There are 3 ways to turn a row about zero (a turn may also mirror it). The second row of each pair is the first, turned, with some noise. The first 30 pairs use one turn. New pairs use 2 turns, one after the other, and a turn may come again.
Some pairs, each with its turns in order after it:
[ -4   4  14 -11  -6 -17 -17   5   3]
[-12   1   0 -15  10  -2   2  -6  21]
Ridi

[-25 -13   9   4   8   2  -1  -6   4]
[ 21   2  -7   0 -15  13 -10  -3  -7]
Pema

[ -1  11 -18   5 -16  11 -12   2 -20]
[ 14   4  17  21   2 -10  13  14  -3]
mur

[ -4 -26   1   1  -5   8  27 -21  10]
[ 30  12  15  -8  -8   8   5  19 -10]
Ridi

[ 13   7   0  -8  16 -27 -19   5   3]
[ -7  17 -18 -16  -3 -13 -12  15 -14]
mur

[  8   1  -3  -1   6 -13   9   5  -7]
[  2   9   1  -2   2  -3 -12  -5 -16]
mur

[-28  -1 -33  -2  16   3 -33  -1   0]
[ 39  14 -22  -6  -2 -12  30  11   4]
mur

[ 16  -1  -9   2  -4  -2   0  -3 -12]
[  5  -4   5   0   4 -12 -15  -3 -13]
Ridi

[-8 -4  9 -2  0 30 -3 -2  2]
[  1 -14  -5  10   3  -3  12  -6  23]
mur

[  1   4   3 -28 -16  16  10   4  12]
[-16   4   1 -17   6  12  -4  24 -15]
Ridi

[  3  -8   5  -1  -4   0  -6   6 -12]
[ -7   3 -10  -4  -2  -7  -9   0  -7]
Pema

[-24   0 -13   1  -2   1   9  -6   9]
[ 8 -7  5 10  3 22  6  8  5]
Ridi

[  6  15   3  -8 -28  15  -2  -6  -1]
[  0  11  -9 -15   0 -15  21  13  14]
Pema

[ -1  -1   1   7  22   3 -26   5  14]
[ 24  -6  16   6  13  -5 -12  -1 -15]
Pema

[  2   8 -10 -31 -15  -1 -33   1   7]
[-10  19   3 -14  10 -31  22  17   9]
mur

[  7 -19  19 -11  12   2  20   5  -2]
[-11  21   0  13 -23   0  -4 -19 -10]
Pema

[  8  -8 -33   5   2  13 -29  11   2]
[  5 -16  22 -16  13 -14 -25  19   4]
Pema

[  1   4 -10  -1  -8   4  16   9  -6]
[-15   4   5 -14  -1   5   5  -1   4]
Pema

[  5   8  11  23   5   1   4   7 -33]
[  9 -12  -4  31   9   3 -17   7 -20]
mur

[  0  -1   0  12  -4   0 -33  -3   9]
[ -1  16 -11   8   0   2 -18 -15  19]
Ridi

[ -8   6  19  -7   2  29  -2   4 -12]
[-12  -9 -21  -8 -22  -2  -3  17  -1]
Ridi

[-11 -19  -6 -11   0  -3   2  30   1]
[-17  -5  27  -8 -16  14   3  -5   3]
Ridi

[-11  -6  18   3  -7  -7 -15  -3   8]
[ 1 12 -2 -8  0 -1  0  2 28]
Ridi

[  5  19  15   4  13  20 -11  -1 -14]
[  3   1 -16  26   6  -6  -9  12  17]
mur

[ 26   7  -4  -9 -11   4 -10   6   7]
[-16   7  10   1 -10 -23  -5   5   5]
mur

[ 0  0 -7 -1 -4 -6 -4  2  1]
[ 2  5  2 -7 -1 -2  3  4 -3]
mur

[-9 12  8  9  1  3 -7 19 -7]
[  8   1  -8 -13  14   2   2  -4 -15]
Pema

[ -5   2   4  33   0  -2  10   0 -33]
[ 14 -18   0  27 -17 -29   3   7   7]
Ridi

[ 12 -18   4  19  15  -2  -4  15 -11]
[-10  -8   5   6  -2  -3 -17   2 -29]
Pema

[ -3   5   4 -10  13 -33  -3  16   0]
[ -5  -8  -6   8  17   1  -9 -31  -3]
Pema

New pairs. What belongs after each?
[  8  -6   3   5   0   6   5   3 -33]
[ 28   1   4   1  14 -10  11  12   1]
Pema mur

[-26 -23  -2   0   1  -2   7   0  -3]
[ -5  11   1  -6   4   9 -30   7   2]
Pema Ridi

[  7  11 -10 -24  16  -3  -4   0   3]
[ 5 -7  3  8 26  3  8 -3 15]
mur Pema

[-10  -3 -18 -11   0  20   2   0 -11]
[ 18  12   8 -11  15 -15   3 -11   4]
Pema Pema

[ -6   2   7  -3  16   8  -9 -18  15]
[ -7   8   5   9   7  23  -1   6 -11]
mur Ridi

[-1 15 -1 -6  0  2 -1 -3  1]
[  0  -2   7  -3  -1   8 -13   3  -1]
Ridi Pema

[ -4  -5  -3  -4 -21   0   2  -4 -26]
[ 11  -8  -6   4 -14 -16  21   0  -3]
mur Ridi

[ 11  -8  -4  -5   3  -5   1 -13  -6]
[  4  -3  -4 -13   5  -9  -6  -9  -5]
Ridi Ridi

[ 10   4  10 -29   7   4  -4  -5  33]
[ 13  22  -1   7  24 -12  -2 -17  23]
Ridi mur

[ -9 -16  12  -7  -6 -15   2   1   5]
[ -3 -17  -4   6  -8  -8   4  15  13]
Pema Pema

[  0 -30   3   2 -17 -12   6   6   6]
[ -6  14 -19   4 -20   6 -15  -4  10]
mur Pema

[  6  20 -24   2   5   5 -10  -2   7]
[ 17   3 -14  22 -10   5  10   2   2]
Ridi mur

[  5  12   1   0 -33  -3 -10  30   3]
[-19  -2   9 -26  -5 -20  21  -8  21]
mur Ridi

[  4 -10   8 -28 -11 -11  -2   0   5]
[ 10  23  -1   8   2  -6 -13 -15   9]
Ridi Pema

[ 11  -1 -20 -33 -17  -4  33   0 -17]
[-16  14 -24  17  23  30 -12  14   9]
mur mur

[-20   0 -16  33   1   2  33   2  -4]
[ -8  22   5   6 -14 -23   5  34 -18]
mur Pema

[  4 -12  17  -5   5  10  28  -9  -3]
[ -1  -2 -19   8  -8  15  25   1  14]
mur mur

[-5 10  3  4 -2  1 -6 -2  5]
[ 6 -4 11 -2  1  6  0  0 -2]
Ridi Pema

[ -8  -1   1   7  11  -3  33 -12  -9]
[  1   6 -12  16 -14  12  -8  27   1]
Pema Ridi

[ 13  -2  -9   0  -1 -14 -20  -5  33]
[  1   7  31 -22  22 -11   4   4   5]
mur mur

[-17  13  11 -18  -8  -1 -11   7   3]
[  5   6  18   9   7   4 -12 -25  -2]
mur Pema

[ 19  -4   1   6 -15 -11  -2 -11 -20]
[ -3  -1 -23 -10   3  20  -4   5 -13]
mur Pema

[ -3   5   4  32   6   2   0   9 -11]
[-11  17  -4 -10  -1   5 -26   8  -4]
Pema Pema

[  1   0  11   6  33 -16  -1  -1   5]
[  0 -13 -16  28 -10   7   0   9  -5]
Pema mur

[-23  -3  -1   0 -23  -3  14  18   4]
[  7  -2   8 -20  13  18 -15  15 -16]
Pema Ridi

[-18  -1 -23  -4   6 -19   9   0  13]
[-19  19  10  13   9 -12  -8  -9  17]
mur mur

[ 6  0 -1 -1  0 -1 11  8  4]
[  4   5 -10   1  -4   5   6  -2   2]
Pema Pema

[-19  13   0   0  -1 -10  -3  -4 -14]
[ -1 -10  -8 -11 -18   3   4 -10  -2]
Ridi mur

[-24  15  -4  -4  21  12   3  -8   8]
[ -5  21 -11   5   7  11   2  -8 -22]
mur Ridi

[  9  -5  16 -31 -17  31  20   6   1]
[ 16  -7  12  -9  37 -34   0  -1  -5]
Ridi mur

[ 13 -14  26  24  -2   2  14  -4 -14]
[ 15  -1   5  10 -32   3 -15   3  19]
mur Ridi

[ -8 -23  24   6  -4  -2   8 -15  22]
[-24 -12 -10  -5 -16 -13  21  17   3]
Pema Pema

[  3  19  -9 -10   9   4   5   9 -31]
[ 18  -7  26  -4 -17   0 -12 -11  10]
Ridi Ridi

[ -4 -33 -11  -7  10  -8   4   4  -5]
[ 25 -17   5  -9   9  -3  -9   5 -12]
mur Ridi

[ -6 -10  -1  22  -2  -2   2  -5  -4]
[-10  -3  10   0 -13   5 -11  14  -1]
Ridi mur

